The groups are shells around one centre, one inside the other: the same stretched ball of 7 dimensions in 7 sizes.
Some rows, each with its group after it:
[ 0.56 -7.37 -0.24 -2.72 -2.58 -3.39 -5.57  1.79  0.40]  K_693
[ 4.32  0.95  0.91 -3.86 -5.14  0.98 -2.01 -5.88  0.01]  K_228
[-0.07 -3.96  2.54 -3.08 -1.92 -0.93 -4.80  0.88 -0.50]  K_993
[ 0.81 -4.49  0.67 -1.10 -1.01 -2.83 -4.56  1.41 -1.80]  K_228
[-1.14 -3.85  1.03 -3.17 -1.18 -3.30 -4.31 -0.09 -5.05]  K_693
[-1.63 -0.18  0.83 -1.99  1.77  1.50  0.02  1.47 -4.39]  K_363
[-1.20 -4.78  0.48 -5.19  0.28 -0.13 -1.53  4.04 -0.39]  K_228
[ 4.03 -2.36 -0.83  0.54 -2.97 -1.07 -3.49 -1.29  0.47]  K_518
[-2.61 -3.04  1.99 -3.99  1.45 -2.56 -2.16 -2.43 -5.20]  K_100
[-0.66 -3.36  0.29 -3.52 -3.69  2.22 -3.64  2.58 -0.13]  K_228
[-0.77 -5.08 -1.85 -3.59 -0.28 -0.20 -0.61 -1.34  0.19]  K_958
[-0.56 -6.05  2.03 -5.21 -2.57 -4.27 -6.10  1.76 -2.73]  K_958
[ 2.47 -1.03  2.45 -3.79 -1.02 -0.87 -2.40  1.89 -1.15]  K_518
[-3.03 -0.40  2.89 -4.24  0.29  2.18 -1.54  1.57 -4.36]  K_993
[ 3.26 -6.43 -1.89 -2.06 -4.00 -5.08 -5.67  1.98 -1.00]  K_100
[ 1.01 -1.49  4.00 -7.32 -1.43 -2.26 -2.75 -1.35 -2.56]  K_228
[ 2.33 -0.99  1.67 -0.42 -1.34 -0.85 -3.43 -0.30 -1.75]  K_518
[ 0.25 -3.09  3.13 -6.15 -1.07 -2.78 -3.48  0.55 -2.60]  K_518
[ 3.74 -4.00 -0.32 -2.12 -2.16 -3.68 -3.97  2.99 -0.95]  K_693
[-0.83 -3.75 -2.22  2.66 -0.96  3.33 -3.04  7.58 -0.16]  K_958
[ 3.46  5.11 -1.83  0.21 -2.35  6.49  2.64 -3.40 -1.20]  K_100
[-0.56 -0.99  2.92 -3.86 -0.53  1.16 -1.87 -1.86 -1.41]  K_363
[ 6.64  2.01 -0.11  0.64 -5.69  1.45 -2.94 -4.18  0.62]  K_518
[ 2.38  1.78  0.22 -4.48 -2.37  0.29  0.14 -4.68 -3.89]  K_518
[ 1.54  2.32  2.22 -3.10 -0.40  2.59  0.51 -3.71 -1.58]  K_363
[ 0.90  0.92  3.76 -0.43 -0.84  3.55 -2.52 -0.20  0.30]  K_100
[ 2.74  4.49  3.14  0.45 -4.00  6.14 -2.49 -1.18 -0.49]  K_228
[ 4.89  3.08  2.63 -0.85 -4.64  3.57 -3.10  1.24  0.21]  K_518
[ 2.21 -3.84 -1.56  1.31 -3.43  1.71 -4.00  2.62  2.27]  K_363
[ 3.97 -0.98  1.72 -4.15 -4.38 -0.29 -3.66  1.06 -0.01]  K_993
[-0.02 -1.52 -1.90  1.66 -1.46  4.85 -0.99  0.51  1.05]  K_993
[ 0.61  0.07  0.46 -3.47 -2.02 -0.28 -1.88  0.09 -5.22]  K_993
[ 2.85 -3.68 -0.67  0.24 -2.01 -2.11 -4.35  3.88 -1.01]  K_993
[-3.65 -5.00 -0.26 -5.17  0.27 -1.03 -1.90  2.08 -4.11]  K_363
[ 0.69  4.76  3.27 -2.86 -1.06  5.49  0.89 -4.85 -2.09]  K_228
[ 1.65 -4.25 -0.59 -1.11 -3.05 -3.60 -5.04 -1.35 -2.75]  K_693
[-0.74  0.04 -0.32 -4.18 -3.00  2.03 -0.93 -3.30 -3.98]  K_100
[ 1.93 -0.68 -0.78 -4.22 -2.49  3.17  0.09  2.08  0.61]  K_100
[ 5.19  3.72  0.96 -3.68 -2.20 -0.86  0.07 -2.96 -4.45]  K_100
[ 3.70 -1.19 -3.22  1.69 -5.43  3.33 -2.98  2.22  1.02]  K_693
[-1.29 -0.76  2.22 -0.89 -1.14  2.50 -2.89 -1.56 -1.84]  K_693
[ 1.11 -4.70 -1.00 -3.71 -3.30 -2.76 -3.68 -2.08 -1.65]  K_363
[ 0.92 -5.18 -1.51  0.18 -3.54  0.37 -4.69  1.48  1.24]  K_518
[-0.89 -2.03  0.17 -1.28 -4.00  4.21 -3.34 -0.75  0.44]  K_100
[ 5.25  0.97  0.30 -2.65 -5.04  0.25 -2.33 -4.00 -0.48]  K_363
[ 3.58  5.91 -0.22  0.81 -0.83  5.70  2.69 -4.63 -1.67]  K_958
[ 0.63 -1.67 -0.08 -1.66 -1.53  2.49 -2.07  6.11 -0.81]  K_363
[ 5.53  6.20  3.17  0.62 -3.33  3.57 -1.88 -0.85 -2.31]  K_693
[-1.41 -2.52  2.29 -1.79 -1.30  0.88 -4.24  2.54 -2.29]  K_993
[ 6.24 -1.67 -1.28  1.09 -5.51 -1.75 -5.09  0.06  0.01]  K_958
[ 7.11  0.52 -2.00  2.22 -6.69  3.33 -2.99 -2.62  3.84]  K_100
[-0.23 -4.60 -0.51 -4.60 -0.91 -4.61 -2.70 -2.50 -4.45]  K_993
[-0.72  1.60  0.86 -3.81 -0.65  3.24  0.14  2.88 -4.56]  K_958
[-2.33 -4.48 -1.01 -0.91 -1.74  0.86 -3.52  0.78 -2.10]  K_228
[ 0.11  0.30  0.85 -5.00  0.34  0.63  1.10 -3.72 -3.14]  K_518
[ 2.27 -3.97 -4.03  2.89 -2.75  1.84 -2.33 -0.32  2.27]  K_958
[-2.92  0.12 -0.99 -1.87  0.35  5.14  1.29 -0.44 -2.90]  K_958
[ 1.86  2.90  0.31 -2.46 -3.13  3.04  0.02 -6.85 -2.75]  K_228
[-3.10 -3.24  0.58 -6.32  2.93 -2.00  0.60  0.51 -5.36]  K_693
[-0.59 -2.72 -2.21 -3.60 -0.93  3.08  0.42  4.11 -0.36]  K_958
[ 5.39  2.67 -1.12 -1.65 -3.90  3.08  0.59 -4.67  0.64]  K_693
[ 1.46  3.38  3.07 -2.94  0.37  2.23  0.44 -2.42 -3.20]  K_363
[ 5.85  2.03  0.36 -2.74 -3.21  0.28 -0.70 -2.16 -0.84]  K_993

New rows, each followed by its group:
[ 1.04  1.27  1.43  0.12  0.45  1.82 -1.35  3.56 -3.48]  K_228
[ 1.66  1.68  1.79 -6.60 -0.20 -0.24  1.15 -2.70 -4.05]  K_693
[ 1.83 -4.42 -3.82 -1.13 -0.35 -0.12 -0.28  3.99  0.42]  K_693
[ 5.84  3.95  4.17 -2.60 -3.20  1.15 -2.21 -2.31 -0.72]  K_228
[ 4.99  4.49  0.81 -1.27 -5.34  4.93 -0.91 -3.43 -0.11]  K_993
[-3.55 -4.22 -0.90 -3.41 -1.92  2.72 -2.41  2.79 -1.90]  K_100
[-3.15 -2.67 -1.72  0.23  1.89  1.78 -0.28  1.42 -3.74]  K_958
[ 5.34  4.21 -0.59  0.79 -1.13  4.49  1.69  0.10  0.21]  K_958
[ 5.93  2.83  1.56 -0.70 -3.09  1.69 -1.46 -2.14  0.27]  K_363
[ 3.66  5.25  2.22 -2.09 -1.87  1.78  0.00 -4.49 -4.51]  K_518
[ 4.65  4.52  0.63  1.70 -5.37  7.20 -1.34 -3.64  1.91]  K_693
[-0.24 -2.62 -2.92 -2.72 -0.58  0.53  0.51 -1.38 -2.28]  K_363
[-1.65 -0.16  3.83 -2.63 -0.49  3.06 -2.56  0.47 -1.77]  K_228
[ 3.84 -1.45 -3.99  1.46 -3.46 -0.47 -1.76 -3.13 -1.57]  K_693
[ 1.66 -1.16 -1.46 -3.50 -2.07  1.90  0.04  0.17 -0.44]  K_363
[-0.05  0.09  1.73 -4.73  1.17  0.95  0.17  4.30 -3.65]  K_693
[ 4.43  0.42 -0.37  2.63 -2.71  1.55 -2.73 -0.69  0.25]  K_518
[ 6.77  1.28 -2.13  1.98 -3.95  1.30 -1.81  1.18  0.14]  K_228
[-2.49 -2.48 -0.25 -0.83  0.47  1.79 -2.15  6.50 -3.96]  K_958
[-1.36 -8.24 -1.76 -5.79  0.30 -5.78 -2.62  1.32 -3.00]  K_958
[ 1.67 -4.65 -3.69  0.76 -2.82 -0.20 -3.27  4.24 -0.59]  K_363
[ 1.06  1.93  1.81 -4.96 -2.07 -0.44 -1.05 -3.78 -5.93]  K_228
[-2.69 -4.49 -2.71 -1.89  1.22  3.06  0.69  3.05  0.07]  K_958
[ 0.73 -6.20 -3.81  1.86 -0.55 -1.46 -3.31  6.28 -0.93]  K_693
[ 2.60  0.63  1.22  0.86 -4.12  5.47 -3.11  0.68  2.55]  K_993
[ 3.87  6.17  2.77 -2.44 -1.99  6.08  1.12  0.25 -0.97]  K_958
[ 3.87 -1.58 -2.25 -1.31 -2.19 -2.73 -1.88  0.28 -3.32]  K_228
[ 2.67  4.48  3.82 -0.21 -1.13  4.74 -0.57 -4.24 -0.35]  K_100
[ 2.50 -0.54  1.15 -3.67 -2.09  1.81 -1.70  4.86 -0.13]  K_693
[ 5.33  1.28 -0.16 -1.31 -4.13  1.57 -1.34 -4.22  0.87]  K_363
[-1.37 -2.84 -2.31 -0.61  2.58  0.79  0.44  6.47 -3.43]  K_958
[ 3.79 -1.96 -1.68  0.78 -1.78  0.46 -1.70  0.13  1.18]  K_518
[-0.73 -6.42 -3.85 -1.09 -0.56 -3.10 -2.23 -0.87 -2.72]  K_693
[ 1.60 -1.97  1.15 -3.37 -2.94 -1.55 -4.13  2.91 -3.28]  K_993
[ 5.21  3.18 -0.35 -1.83 -4.07  2.92  0.06 -4.49 -0.30]  K_518
[-1.93  1.03  2.21 -3.63  1.86  0.93  0.09  0.54 -6.16]  K_228
[ 3.63  5.44  1.14  0.70 -1.54  4.82  1.12 -6.61 -1.29]  K_958
[-0.56  2.86  1.20 -1.40 -0.31  6.97  1.07  1.62 -1.30]  K_228
[ 5.00  5.20  2.26 -0.99 -1.62  2.05  0.03 -3.51 -2.62]  K_518
[-2.76 -5.62  3.05 -7.74  0.42 -3.39 -3.35  1.06 -3.10]  K_958
[ 7.92  2.72 -0.25 -1.01 -5.49 -0.17 -2.09 -3.82 -0.66]  K_958
[ 3.54  2.81  4.52 -3.36 -3.32  2.05 -2.34 -5.82 -0.03]  K_693
[ 2.96  2.53  2.46 -5.41 -1.83  0.27 -0.13 -3.88 -3.17]  K_363
[ 1.41  0.34 -0.41 -0.16 -0.88  4.26 -0.67  6.22 -0.58]  K_993
[-1.38 -3.99  1.71 -4.55  1.67 -2.07 -1.55 -0.06 -2.27]  K_958
[ 4.39 -1.40  1.80 -1.05 -4.35 -1.32 -5.38  0.53 -0.23]  K_993
[ 0.14 -3.67 -1.24 -2.10 -0.25 -3.38 -2.29 -0.75 -4.42]  K_518
[-0.47  0.58  0.65 -2.79 -1.95  2.03 -1.39 -0.78 -4.18]  K_363
[-0.58  2.03 -0.48 -1.70 -1.36  5.09  0.53  1.08 -3.36]  K_693
[-2.23 -5.43 -0.77 -3.68 -1.76 -0.94 -3.51  2.14 -2.80]  K_363
[ 1.38 -1.31  2.48 -5.35 -2.29 -3.03 -3.13 -4.56 -3.77]  K_518
[ 2.86  5.00  1.60  0.54 -0.83  4.68  0.46 -1.13 -2.42]  K_363
[ 1.81  6.14  0.95 -2.57 -0.49  5.57  3.30 -5.06 -3.28]  K_100
[ 5.71  1.63 -2.19  1.86 -3.84  2.53 -1.35  1.36 -0.19]  K_518
[ 2.04 -1.14 -1.58 -0.73 -1.40 -0.63 -1.78  3.04 -3.69]  K_518
[-0.69  1.92  2.25 -5.28 -0.92  0.25 -0.31 -5.34 -6.29]  K_693
[ 5.53  2.42 -2.58  4.22 -2.57  4.00 -0.32 -0.25  0.68]  K_228
[ 1.44 -2.71 -0.81 -4.83 -1.11 -0.90 -0.73  1.81 -1.53]  K_518
[ 4.81  2.38 -1.29 -1.62 -3.32  2.64  0.52 -2.82 -0.47]  K_518
[ 3.09 -2.86 -0.45 -0.21 -4.45 -0.05 -4.50 -1.48  0.95]  K_363
[-0.07 -3.96  0.64 -5.78 -2.66 -0.82 -3.22  3.01 -1.65]  K_993
